Every row belongs to one group in each of 4 separate groupings. Each group adds its own fixed numbers to the row, and there is some noise. The rows also spread widely along 13 directions, which tell nothing about the answers.
In the rows, zero is written as 128.
Some rows, each with its group in each grouping after it:
[106 122 127  76 116  61 144 116 177 132 161 163 102 125 117  72 162 117
 174 103 165 173 165 145  97 132 149]
J438 J390 J626 J188
[104 147 135 164 118 130 156 157 143 127 108 139 165 146 119 159 139 163
 112 151 145 101 124 136 148 156 147]
J404 J721 J265 J771
[118 207  69 153  81 153 158 168 134 145  83 129 142 113 101 150  67  81
 131 132  88  79 114 163 110 140 139]
J519 J947 J971 J455
[ 83 160 120 148  91  62 141 124 119 123 105 129 137 162 118 146 126 122
 115 118 120  63 102 158 149 149 134]
J360 J440 J265 J850
[ 87  86 143 144 133 147 122 163 151 140 133 151 220 227 135 198 155 123
  93  97 151 131 150 102 170  75 124]
J519 J803 J339 J771
[128 113 132 104 179  78 140 134 141 117 160 108 122 147 111 124 134 141
 150 142 143 123 142 152 151 110 126]
J881 J803 J638 J850
[172 139 122 138 128 107 126  83 136  90 105 129  85  64  96 107 143 160
 137 163 135  87 146 144 180 177 165]
J404 J947 J971 J33
[175 103 110 110 125 135 137 103 190 123 108 142 102  63  88  72 132 145
 187 129 119 137 158 140 128 143 167]
J658 J440 J638 J455
[ 78 174  95 181  55 124 169 151  89 200  78 144 147  99 113 140 160 119
 104  99 114  95 105 143  45 160 135]
J658 J721 J626 J33
[117 113 150  95 111 104  86 129 128 130 134 140 141 186 132 122 105 110
 102 104 151 145 129 133 137 115 108]
J360 J390 J339 J188
[114 154  67 135  81 136 118  84 157 111 119 185 154 166  95 128 142  99
 164  61 117  99 130 153 172 153 143]
J438 J803 J626 J33
[155 143 132 124  68  96  94 122 149 151  81 111 136 154 101 113  86 119
  92  98 110  95  69 163 149 113  97]
J881 J803 J638 J188
[185 147  85 165 147 166  87 139 189 138 167 109 162 134 138 112 136 133
 139 145 164 162  70 109 142 118  98]
J438 J721 J265 J771
[ 98 150 127 133  94  77 142 119 193 124 141 150 156 205 131 111  86 133
 162  75 143  99  94 158 170 123 112]
J360 J390 J626 J850
[123 174  96 186  85 139 166 166 161 160 109 150 159 162 130 129 142 137
 136 111 158 130  96 147  91 163 121]
J438 J440 J339 J33
[169 137  87 117  92 151  81 120 191 157 152 143 141  85 153  73 122  65
 138  99 136 204 102  90  69 111 112]
J658 J721 J265 J850
[166  93 148 125  84 165 155 133 150 155 117 116 114  84 110  93 131 104
 164  87  84 164 111  91 111  64 135]
J519 J390 J638 J33
[127  84 134 134 227 145 146 153  88 176 183  75 149  75  99 180 152 160
 147 180 110 122 157  82 149  41 139]
J360 J721 J626 J771
[122  74 155  93 173 162 117 140 106 100 145 121 168 174  98 191  95 111
 128 123  90 111 173 104 209  74 141]
J360 J803 J971 J850
[142 117 138 112 115 134 136 125 167 114 172 151 116 126 144 112 127  80
 168 102 134 182 143  92 132  94 142]
J360 J947 J971 J33
[ 81 161 106 148  63 154 125 161 106 118  78 150 164 204 110 192 107  61
  86  81  92  94  95 144 136 149 134]
J881 J947 J971 J850
[136 116 129 145 163 131 129 139 101 137 143 117 138 109 102 167 187 142
 114 161 133 116 150 120 140 111 145]
J438 J721 J626 J33
[133 110 145 112  94  95 119  93 144 132 121 144  96 126 118  67 124 141
 155  95 132 148 108 146 121 149 122]
J658 J803 J626 J188
[109 197 116 158 151  54 121 112  93 105 134 138 107 139 150 142 140 161
  98 178 159  96 121 187 142 185 117]
J438 J803 J638 J188
[115 155 101 164 120 130 133 166 101 143 113  98  96 119  99 155 166  84
 125 144 102 105  79 131 104 137 138]
J360 J947 J626 J771
[176 178 116 130 117 150 107 158 144 116 136 110 126 166 131  90  61 120
 135 142 159 135  75 175 124 161  84]
J881 J390 J265 J33
[129 116 133 143  77 136  98 155 120 158  73 133 162 129 120 163 145 110
  52 119 114 113 120 107 116 126 138]
J360 J721 J339 J850
[134 117 145 170 155 129  97 136 112 149 166  90 166 156 148 168 124 135
  95 134 127 128  67 105 163  62  91]
J881 J721 J638 J771
[107  96 135 128  98 107 124 129 162 148 132 134 158 175 118 123 126 118
 133  78 133 127 101 116 153  94 125]
J360 J803 J339 J771
[124  91 160 102 134 141 175 149  94 143 158 120  95 120 120  67 110 157
 173 102 161 185 131 131  80 142 129]
J881 J947 J971 J33
[124 125 159 137 126 158 177 162 129  87 138 145  95 126 119 123 134 136
 168 146 129 166 116 125 128 166 156]
J438 J721 J971 J771
[128 129 128 137 104 138  98  76  98  79 118 143 114 141 132 130 103 110
 125  89  85 114 104 125 184 129 129]
J519 J947 J638 J850
[119 109 135 137  99 134 117  68 127  92 135 152 127 157 132  96 101 132
 174  72 100 137  86 126 181 140 120]
J658 J803 J265 J850
[115 168 113 148 116  78 124 119 142 120 150 140 140 140 138 144 133 115
 118 135 150  93 122 139 150 129 132]
J360 J721 J971 J33
[119 108 144 111 100 171 201 162 145 147  83 179 143 100 105 131 106 160
 156 113 109 143 181 119 117 142 181]
J360 J803 J638 J771
[ 96 175 117 138  42 103 147 137 185 159 129 210 176 136 200 105 116 102
 107  85 165 195 130 113  66 143 128]
J438 J803 J265 J850
[110  92 138  88 157 144 109 102 116  57 165 169 128 163 119 158 143  94
 160 121 108 142 175 110 206 125 172]
J360 J803 J265 J771
[136 125 134 118 129  79 110 132 144 126 136 105 126 118 100 126 150 122
 107 156 133 103 109 137 158 109 137]
J438 J721 J265 J771

New rows, each followed by its group in each grouping:
[142 167 132 159 104 129 167 114 134  71 118 184  91  86 135 124 159 154
 152 161 140 132 151 140 148 202 177]
J438 J721 J971 J33
[130 176 111 140 106 123 159 152 104 151 108 128  95  73 120 114 111 121
 128 145 114 136 114 145  74 162 137]
J438 J947 J626 J850
[116  81 170 131  90 163 182 132  74 142 128 121  91 121 107  78 129 150
 172  72 114 173  96 114  98 139 135]
J438 J947 J971 J33
[123  76 175  84 164  98 113 144  84 113 146  91 104 127  79 150 132 122
 111 155 110 106 138 139 167  90 145]
J881 J721 J626 J771
[186 108 104 149 159 189  74 135 150 116 146 114 136 100 133 143 177 107
 118 148 122 171 124  80 133 107 127]
J519 J721 J626 J850
[168 102 133 100 118 127 123 101 155 135 139 154 118  72 136  72 119 159
 137 118 170 166 171 106 126 141 150]
J360 J947 J971 J33
[176 169 150 136 167 154 150 160  99 127 130  99  99  81 116 150  60 136
 142 198  87 134 121 143 134 110 116]
J438 J440 J638 J188
[164 161 115 138 114 129  89 117  86  94  98 108  75  89  96 118 128 122
 103 166 107 107  85 156 140 186 130]
J438 J721 J971 J188
[139  97 111 122 167 162 137 142 106 132 136 123 124 116  98 144 186 118
 152 132 117 142 168 110 120 119 155]
J360 J803 J638 J33
[ 61 109 146 164  92 134 162 137  82 128  93 141 156 207 103 142 133 180
 129  76 116  81 100 162 143 167 140]
J360 J721 J638 J455
[ 64  80 138  82 162  60 159 133 140 136 173 123 154 152  84 160 157 107
 156 111 123  88 174 112 175  58 167]
J360 J721 J971 J771
[140 126 131 127 128 180 148 165 112 120 100 162 133 133 118 148 148 136
 120 139 136 150 180 132 108 170 160]
J360 J803 J638 J33
[ 30 129 132 133  77  59 175 131 149 128 109 188 152 190 110 142 172 119
 133  80 143  94 141 155 132 157 168]
J658 J721 J339 J771
[156  83 129 122 131 137  99  75 136 104 152 164 107  81 144  90 146 149
 154 111 142 184 136  99 163 138 146]
J881 J803 J339 J771
[124 131 110 151 101 135 131 129 141 143 104 160 139  98 121 130 158 155
 117 125 140 120 133 120 124 162 156]
J360 J721 J626 J771
[135 118 121 134 107 168 128 133 107 122 131 131 117 148 105 105 153 115
 147  89 123 158 100 130 107 146 129]
J438 J721 J638 J33
[120 144 106 181 114 152 113 135 121 158  91 128 186 158 108 214 136 131
  97 121  90  73 114 113 174  99 125]
J360 J440 J626 J188
[155 178  71 144 111 135 152 165 197 154 116 151 136  98 115 104 125 119
 151 150 156 150 140 152  85 155 146]
J438 J947 J339 J455
[ 96 104 158 113  92  94 135 140 161 129 119 168 163 171 143 125 133 147
 100 102 176 134 150 131 142 148 148]
J360 J803 J971 J771
[134 101 147  89 111 159 157 134 133 160 135 161 133 101 109 102  62 136
 177  93  99 173 154  99 122  93 138]
J360 J721 J339 J188
[126 148 123 156 118 189 174 124  45 123 119 128  81  88 103 113  89 151
 191 117  74 121 103 138 118 165 133]
J360 J390 J626 J33
[149  85 200 151 121 163 131 149 150 113 135 118 127 151 121 150 124 124
 140 132  98 155  85 100 169  85 125]
J658 J721 J626 J771
[146 173  80 109 166  89  99 119 137 146 177 144 132  79 162  84  92 152
 122 157 193 156 150 151  86 160 107]
J881 J721 J626 J850
[158 112 155 117 132  66  91 147 185 125 133 115 131 142 130 143 173 110
  89 163 165 130 139 117 142 106 134]
J360 J440 J971 J188
[112 159 102 156 116 136 116 134 117 153 151 126 170 169 148 131 114 113
 112  93 143 129 100 133 111 108  94]
J519 J721 J638 J33
[155  93 150 149 179 145 159 146 133 121 156  73 111 123  97 109 129 175
 188 152 110 126  99 132 154  90 121]
J519 J721 J638 J455
[161 140 115 114  74 147 151 168 183 160  69 134 157  79  76 140  96 100
 126 145  84 102 151 136 124  98 166]
J438 J440 J265 J455
[ 81 119 126 133 142  98 156 140 135 132 169 146 141 165 138 150 171 112
 163 107 150 163 139 115 113 114 133]
J881 J440 J971 J188
[152 106 163 150  97 140 159 135 142 162  86 136 145  74 118 120 105 195
 119 139 110 114 137 117 137 113 155]
J360 J721 J638 J455
[144 150  97 102 153 104 121 147 161 142 135 151 128  97 109 140 170 106
 122 168 150 148 184 136 106 133 149]
J438 J803 J626 J188
[121 132 106 142 114 168 104  91 114  78 126 200 153 128 149 153 135 129
 131 123 124 145 169 125 172 169 164]
J881 J803 J265 J455
[185 172  85 150 144 235 115 149 135 128 133 124 135  90 111 132  76 106
 170 154  90 168 105 107 123 134 114]
J404 J721 J265 J188
[165 150 136 128 123 179 121 141 104 114 118 147 104  82 148 123  69 121
 123 154 104 162 123 121 122 148 132]
J360 J803 J638 J771
[ 91 139 121 106  83  71  99 122 143 134 119 169 166 146 161 127 139 103
  65 104 163 123 177 149 107 124 140]
J519 J390 J638 J455
[155 136 143 131  90 135 147 112 159 122  67 172 141 105 102 138 113 168
 120 130 103 110 152 141 175 146 157]
J438 J803 J638 J188
[135 186 135 116 109 129 124 160  78 113  83 146 113 100 131 146  64 122
  68 180 125 115 149 173 111 190 135]
J438 J390 J339 J850
[113 146 145 116  56 102 137 139 149  78 114 150  84 138 119 100 121  64
 141 110 108 134 107 152 117 150 157]
J519 J721 J971 J455
[100 144  80 148 145  62 147 157 192 190 133 113 200 159  89 150 165 157
 111 135 179  66 127 150 141 103 127]
J438 J721 J339 J771
[133 148 127  71 128 134 164 135 100 104 153 159  51  64 123  66  88 101
 194 136 127 202 160 143  63 183 153]
J438 J440 J971 J188
[ 93 140 134 107 154  65 147 116 106 109 143 135 119 138 116 130 118 148
 134 143 143  99 155 165 157 144 137]
J438 J390 J339 J850
[125 127 150 106 165 136 163 180 126  98 146 125  91 119 124 142 139  79
 151 171 126 174 160 124  93 138 155]
J658 J947 J971 J850
[153 158 127 141 163 141 116 136 131 125 180 146 114 105 167 137 121 118
 139 167 146 200 138 110 116 115 117]
J438 J947 J626 J188
[104 144  80 131  78 134 141 164 196 172  95 160 182 158 103 140 143  97
 129  88 139 114 135 128 110 126 147]
J360 J390 J339 J771
[117  53 169 101 128 107 122  97 128 120 158 112 138 146 105 122 104 138
 152  78 114 122 112 108 201  67 130]
J881 J440 J971 J771
[135 136 139 157  99 198 204 197 164 173  97 161 146 142 132  84  89 191
 176 112 170 207 123 132  45 190 119]
J404 J440 J339 J188
[ 86 126 120  94 145  69 140 122 144 129 157 152 133 132 124 115 130 109
 154 133 150 130 184 157 121 117 147]
J658 J390 J339 J455
[128 140 111 153  45 181 148 139 145 149  80 158 118 116 125  88 123 117
 142  71 124 183  92 112  67 185 134]
J404 J947 J971 J188
[134 139 132  99 125 114 126  98 110 106 125 140 106  83 113 106  81 124
 144 140  97 114 137 141 146 144 144]
J658 J721 J265 J850
[104 110 118  93 136  71 122 117 145 192 175 127 185 106 138 112  83 148
 112 102 164 124 146 114 134  61 113]
J881 J721 J971 J771
[ 86 126  78 110 128 135 107 118 127 130 171 144 150 194 113 136 147  55
 177  64 114 148 120 112 123 108 124]
J360 J440 J265 J188
[ 98 119 100 141 158  90 207 149 157 149 163 136 119  98  88 144 224 117
 205 134 129 133 165 111 114  92 177]
J881 J721 J339 J33
[112  97 161 146 146  89 149 107  87 138 140 109 108 130 116 107 152 202
 144 121 136 128  98 139 142 130 120]
J881 J721 J638 J188
[129 149 159 118 125  98 110 138 124 103 176 128 118 126 170 117  91  93
 119 162 132 161 122 130 125  96 117]
J519 J721 J265 J455
[125 149 112 110 150 157 120 140 114 108 136 136 157 171  96 165  68 115
 141 129 110 106 134 149 176 124 119]
J881 J721 J971 J188
[ 90 131 122  96 133  47 111 153 136 167 140  95 159 135 112 188 156  22
  74 133  98  99 155 116 115  30 132]
J404 J803 J638 J850
[142 134 157 126 111 159 144 168 143 104 126 165 129 159 145 150 127  92
 128 134 126 171 150 122 120 128 145]
J360 J803 J638 J33
[123 149 115 143 152 142 153 161  99 117 134 129  88 133 101 121 157 148
 162 151 137 149 113 159  94 188 131]
J881 J721 J626 J188
[136 160  83  85 105 115 140 137 128 130 125 132  93  90  80 116 122  34
 163 109  91 123 144 153  91 116 153]
J881 J440 J638 J33
[168 106 137 102 116 150 161 128 165 108 131 143  89  87  89  70 136 142
 194 118 126 154 150 129 124 139 159]
J519 J721 J626 J33
[158  71 135 145  75 147 108 130 191 159  67 120 176 167  89 113 147 174
 105  80 135 102 102 125 159 117 137]
J360 J947 J638 J455
[112 145 127 126  92 138 139 151 134 121 158 155 103 125 141 117 135  52
 153 108 115 197 100 110  88 118 138]
J438 J721 J339 J771
[136 139 127  88 119 103 138 136 105 121 118 140  83  66 109  88  98 127
 134 150 124 135 156 171  90 160 155]
J881 J721 J638 J455
[122 154 101 113 140 172 124 142 129 121 132 179 173 119 121 188  80 102
 126 134  96 118 191 114 157 116 155]
J360 J721 J626 J850
[146 123 133 128 142 205 137 151  85 119 113 143 135  92 102 165 136 117
 128 161  96 135 170 113 123 137 158]
J658 J721 J265 J33
[145 128 127 185 105 129 161 163 181 169 119  96 143 124  94 129 161 147
 157 133 112 119  70 129 122  91 126]
J438 J721 J626 J455
[141 132 157 140  88 107 112 108 112 101 117 143  82  66 138 137 146 100
 115 153  90 135 120 127 143 121 156]
J881 J390 J626 J455
[ 71  91 120 200 138  67 124  77  98 118 166 104 124 187 136 129 230 160
 157  80 135 110  56 136 166 120 115]
J881 J803 J638 J455
[135 147 117 125  77  97 100 115 166 132  96 140 168 120 119 152  85  98
  80 122 110  72 141 138 178  88 141]
J519 J947 J971 J455
[108 121 143 110 116  97 111 149 106 156 126 106 136 144 108 149  99 102
  91 122 116  98 114 135 138  91 123]
J360 J947 J626 J771
[193  74 153 126 126 190  75  95 142 106 141 133 139 113 126  99 106 153
 134 110 113 180 114 101 178 103 125]
J438 J721 J638 J455
[147 124 113 132 131 130  85 142 155 157 137 117 149 135 118 137 146  85
 114 128 127 154 109 109 113  87 107]
J658 J721 J339 J188
[106 147 106 136 141 176 123 163  98 131 137 133 160 167 108 184 129  85
 122 124 106 139 128 119 127 118 124]
J438 J721 J971 J188
[ 96  71 172 133 133  65 118  86 121 128 193 104 127 124 165 119 164 126
 134  98 132 148 104  76 171  43 120]
J519 J390 J971 J771
[146 136  81 118 144 159  99  64 134 110 158 181 157  93 133 121  59 151
 173 106 120 127 173 137 190 128 138]
J881 J440 J626 J455
[ 62 130  87 127 112  82  94  74  96 128 153 172 182 172 147 123 127 144
 115  77 169 104 148 156 148 156 128]
J881 J440 J265 J455
[130 179  84 121  64 152  93 107 108 133  89 175 147  92 136 125  64  99
  90 109 106 116 120 141 131 164 134]
J881 J803 J265 J771
[123  93 179 135 107 138 110  95  62  94 141 109 108 182 123 100 102 153
 144  88 113 117  69 137 182 135 102]
J360 J390 J265 J33
[185 101 126  30 211 124  74 117 121  80 190 120  70  50  85 102 112  86
 148 193 129 162 197 132 155 112 160]
J438 J721 J626 J771
[125 135  55 144 152 168  95 104 129 115 144 172 183 163 109 152 169 147
 134 100 166 114 162 141 159 170 137]
J881 J721 J626 J33
